The rows come from 4 hidden closed curves, with some noise, and rows from the same curve form a group. Each curve winds through 8 dimensions. The rows are also pushed far along 4 directions, which tell nothing about the answers.
In the rows, zero is written as 100.
Known rows, each followed by its group:
[75 109 98 102 102 119 104 95 114 116 104 99 107 110 100 111] -> Mavav
[90 108 86 101 127 147 69 119 113 147 66 105 98 115 141 137] -> Mot
[101 85 98 118 81 86 107 103 64 92 85 82 90 118 117 92] -> liluv
[98 121 89 109 107 110 83 127 113 124 90 91 67 97 108 111] -> muze
[95 96 113 89 103 79 121 80 111 107 125 112 117 100 74 72] -> Mavav
[106 100 100 100 112 101 100 98 107 86 93 96 96 105 95 92] -> Mot
[94 106 90 108 91 93 87 96 98 88 96 82 84 92 102 99] -> Mot
[98 97 105 104 103 100 110 98 98 79 89 86 95 121 104 102] -> Mot
[105 76 109 90 116 103 94 79 90 111 92 114 119 110 116 97] -> Mavav
[142 51 96 87 126 78 66 95 83 99 84 107 113 85 127 87] -> Mavav
[91 95 97 98 114 119 105 102 110 104 95 100 99 115 102 101] -> liluv
[102 63 96 91 123 125 80 105 96 108 78 105 116 108 133 121] -> muze
[100 111 99 94 111 109 109 99 101 117 93 101 91 121 112 105] -> Mot
[106 83 115 92 108 91 114 80 89 103 119 108 128 123 91 79] -> liluv
[98 89 99 112 91 97 102 92 86 88 95 77 95 121 115 110] -> Mavav
[96 103 113 98 111 112 93 104 105 110 112 119 115 93 94 105] -> muze
[97 97 112 86 117 117 96 106 116 119 98 98 117 123 110 131] -> muze
[95 88 107 104 92 94 116 112 95 77 84 84 99 117 106 114] -> Mot
[122 116 85 105 92 100 86 95 111 101 96 97 72 80 83 95] -> liluv
[104 91 89 109 81 95 98 129 86 98 70 91 79 89 118 114] -> Mot
[100 87 83 99 96 89 89 97 97 82 116 105 108 70 89 69] -> liluv
[83 116 111 105 98 108 115 114 101 113 84 107 86 108 104 112] -> Mavav
[98 98 106 86 120 129 105 103 120 117 108 106 103 126 95 114] -> muze
[95 151 96 112 82 92 103 98 105 90 107 77 53 98 87 108] -> Mot
[87 111 105 102 89 114 106 118 113 102 96 98 88 99 90 123] -> Mot
[100 109 108 90 112 123 85 98 116 107 108 107 110 97 95 122] -> Mavav
[86 131 110 109 108 106 106 104 111 111 100 103 96 107 90 95] -> liluv
[97 103 87 113 86 84 100 109 98 109 92 84 70 96 106 95] -> Mavav
[99 78 122 99 103 69 123 76 87 84 106 100 129 114 100 80] -> Mavav
[97 61 92 95 103 85 95 106 80 100 67 93 117 100 144 110] -> Mot
[97 108 99 111 85 93 105 103 97 96 82 99 91 90 99 101] -> liluv
[103 103 110 94 125 130 95 98 110 106 107 122 109 112 99 107] -> muze
[101 118 116 91 98 100 107 85 111 99 123 118 102 82 66 91] -> Mavav
[92 109 117 101 114 110 102 101 110 100 113 104 106 110 94 110] -> muze
[83 115 103 100 98 108 101 96 110 113 98 105 104 92 98 109] -> muze
[93 114 89 105 100 97 99 97 103 106 103 92 84 95 92 81] -> muze
[96 88 87 112 85 97 107 102 86 96 59 80 79 114 129 113] -> muze
[115 85 95 99 123 99 71 111 94 105 78 109 111 87 122 93] -> liluv
[112 87 78 90 114 109 63 93 114 117 107 110 109 69 100 92] -> Mavav
[99 85 107 92 104 110 114 102 103 93 89 116 109 103 101 106] -> muze
[143 87 88 91 106 87 68 96 106 99 127 107 102 63 66 66] -> liluv
[112 90 97 88 108 96 101 103 107 97 99 109 90 93 92 87] -> Mot
[75 108 93 99 107 133 105 105 104 122 92 103 89 125 122 121] -> liluv
[90 111 120 98 122 122 101 111 107 127 79 98 94 140 130 144] -> Mavav
[98 95 102 100 94 93 92 96 94 105 118 105 115 84 89 88] -> liluv
[118 97 105 89 112 105 87 95 113 108 128 106 116 94 71 87] -> liluv
[123 88 82 113 100 106 73 111 81 84 84 102 77 80 114 94] -> muze
[103 115 100 87 97 87 101 73 113 102 141 106 95 85 64 74] -> Mot
[100 74 91 101 102 100 99 94 86 107 93 96 106 112 112 86] -> muze
[108 92 116 86 105 81 105 96 107 100 116 99 111 101 86 98] -> Mavav
[100 61 113 72 131 111 103 89 99 107 81 114 129 119 132 118] -> Mot
[141 60 80 100 97 84 78 94 84 84 72 97 92 79 112 84] -> liluv
[92 93 116 91 106 95 124 106 107 109 105 110 107 109 88 93] -> Mavav
[110 115 85 106 88 98 91 105 107 99 112 91 75 89 83 92] -> Mavav
[122 79 89 90 95 68 101 94 90 91 111 94 106 91 96 72] -> Mot
[97 90 111 108 94 101 113 105 78 106 82 92 101 134 120 113] -> liluv
[95 130 101 97 90 99 104 105 116 97 106 90 86 93 82 110] -> muze
[105 101 93 121 78 82 111 101 88 74 93 81 85 99 84 76] -> liluv
[98 85 102 86 99 77 110 85 99 96 110 99 121 92 100 90] -> Mot
[92 101 102 109 90 105 125 90 88 78 88 93 90 122 101 95] -> muze

New rows, each followed by its group:
[92 122 97 115 86 89 106 96 92 93 93 102 85 85 95 84] -> muze
[90 100 97 111 80 97 119 96 79 74 84 88 89 112 104 94] -> muze
[114 77 103 90 122 88 99 100 105 103 111 108 112 98 91 73] -> muze
[95 102 110 100 90 102 106 92 98 85 108 98 107 99 87 105] -> Mavav
[83 131 100 105 100 113 94 94 114 111 101 105 92 87 95 109] -> muze
[128 68 78 95 111 95 55 104 98 92 92 98 115 68 118 100] -> Mavav
[104 87 97 112 96 95 105 101 91 78 95 87 104 108 109 100] -> Mavav
[94 120 98 102 89 91 123 84 114 88 103 88 81 104 79 91] -> muze
[108 108 97 109 90 82 93 102 106 105 103 98 88 79 91 95] -> muze
[98 122 90 109 96 110 81 126 96 109 97 94 78 92 103 105] -> muze
[104 62 100 103 100 82 105 97 80 80 83 106 107 97 104 70] -> Mot
[88 105 97 111 96 104 111 94 100 97 96 105 103 106 102 92] -> Mavav
[99 96 81 104 91 85 88 105 91 84 87 99 79 66 113 89] -> liluv
[117 99 109 93 115 106 97 102 104 104 102 116 105 106 90 93] -> Mot
[91 126 104 93 121 119 90 111 125 140 83 101 98 116 117 130] -> muze
[86 144 97 124 82 105 100 104 97 98 86 80 66 99 104 118] -> Mot
[117 81 97 97 89 79 105 109 84 93 89 102 100 86 107 93] -> Mot
[104 123 93 97 107 101 82 114 114 108 109 103 90 75 81 87] -> Mavav
[107 71 94 92 115 97 98 92 88 97 82 113 113 104 125 88] -> liluv
[100 94 109 96 121 119 80 109 103 113 97 119 116 96 113 115] -> muze
[75 99 118 119 84 100 127 112 82 84 95 91 99 122 105 111] -> muze
[110 134 97 94 125 122 65 92 122 124 101 113 98 81 102 114] -> Mot
[110 84 100 101 109 103 77 109 92 101 99 115 110 80 108 99] -> muze
[87 144 107 98 109 100 103 85 124 107 113 111 87 84 76 88] -> Mot
[85 156 82 115 104 119 70 109 120 126 99 102 64 71 97 104] -> liluv
[106 127 104 105 100 99 97 94 113 87 118 105 98 83 77 93] -> Mavav
[126 98 81 110 99 92 60 91 93 102 97 99 87 69 109 92] -> muze
[100 69 107 88 113 99 109 112 100 112 90 108 113 108 109 100] -> Mavav
[110 108 91 111 91 90 79 108 91 106 87 107 90 68 103 93] -> Mot
[103 124 93 102 97 109 76 96 118 117 107 96 77 83 98 123] -> Mavav
[100 88 94 114 79 81 102 99 86 71 97 82 103 93 103 96] -> Mavav
[96 124 108 96 96 96 107 97 120 109 130 111 98 93 62 84] -> Mot
[117 92 110 97 97 88 113 99 104 88 123 105 103 103 75 85] -> muze
[77 111 93 126 67 85 120 105 72 73 74 75 69 111 126 110] -> liluv
[104 95 99 110 91 97 113 96 100 90 102 97 92 106 99 103] -> Mavav
[114 80 89 114 102 101 84 114 76 100 66 91 100 111 132 101] -> Mot
[87 119 107 88 130 142 98 95 135 134 115 119 111 113 92 116] -> Mavav
[99 123 104 98 118 105 80 98 109 120 97 108 93 86 102 102] -> Mavav
[120 71 78 110 96 73 69 99 86 89 82 90 99 68 127 91] -> Mavav
[123 129 90 87 111 93 89 93 130 109 130 104 84 82 60 72] -> muze
[101 50 110 107 93 78 132 92 77 71 79 94 112 119 115 91] -> muze
[102 89 100 101 104 105 85 90 86 110 79 105 98 102 125 109] -> Mavav
[100 95 107 103 90 81 105 96 92 74 122 90 112 96 81 84] -> liluv
[109 61 109 100 107 92 106 101 83 92 82 115 133 99 107 85] -> Mot
[105 122 89 104 108 102 88 97 112 109 106 114 93 78 89 80] -> Mavav
[66 124 106 105 94 110 126 98 104 122 100 93 91 132 107 111] -> Mot
[104 87 79 120 87 90 92 105 79 87 74 95 89 86 119 85] -> Mavav
[113 114 106 85 131 112 83 94 116 105 107 114 110 100 95 96] -> muze
[93 117 87 124 76 90 94 96 88 85 90 86 71 79 101 93] -> muze
[87 92 102 108 84 89 111 101 89 100 84 98 97 101 111 102] -> Mavav
[96 119 106 108 103 106 85 101 113 93 99 100 99 89 88 105] -> Mot
[125 109 98 97 104 95 91 90 99 89 116 111 93 82 75 73] -> Mavav
[91 112 107 115 94 115 115 106 94 87 100 99 82 117 97 105] -> muze
[88 105 109 97 97 94 112 93 107 111 105 109 105 99 92 95] -> Mavav
[99 87 108 112 103 120 92 116 89 92 62 103 99 107 119 123] -> Mot
[122 86 88 90 107 105 65 98 105 113 110 106 114 79 99 101] -> Mot
[77 87 117 113 85 104 128 109 84 102 96 101 110 125 107 112] -> muze
[100 81 112 95 130 109 98 91 99 117 98 112 126 125 116 95] -> muze
[103 120 98 107 113 105 84 99 108 119 110 104 90 98 96 92] -> muze
[110 104 100 102 89 67 103 84 100 87 130 81 90 92 72 72] -> Mavav
[82 107 115 89 124 131 118 89 127 122 119 115 119 128 87 107] -> Mavav
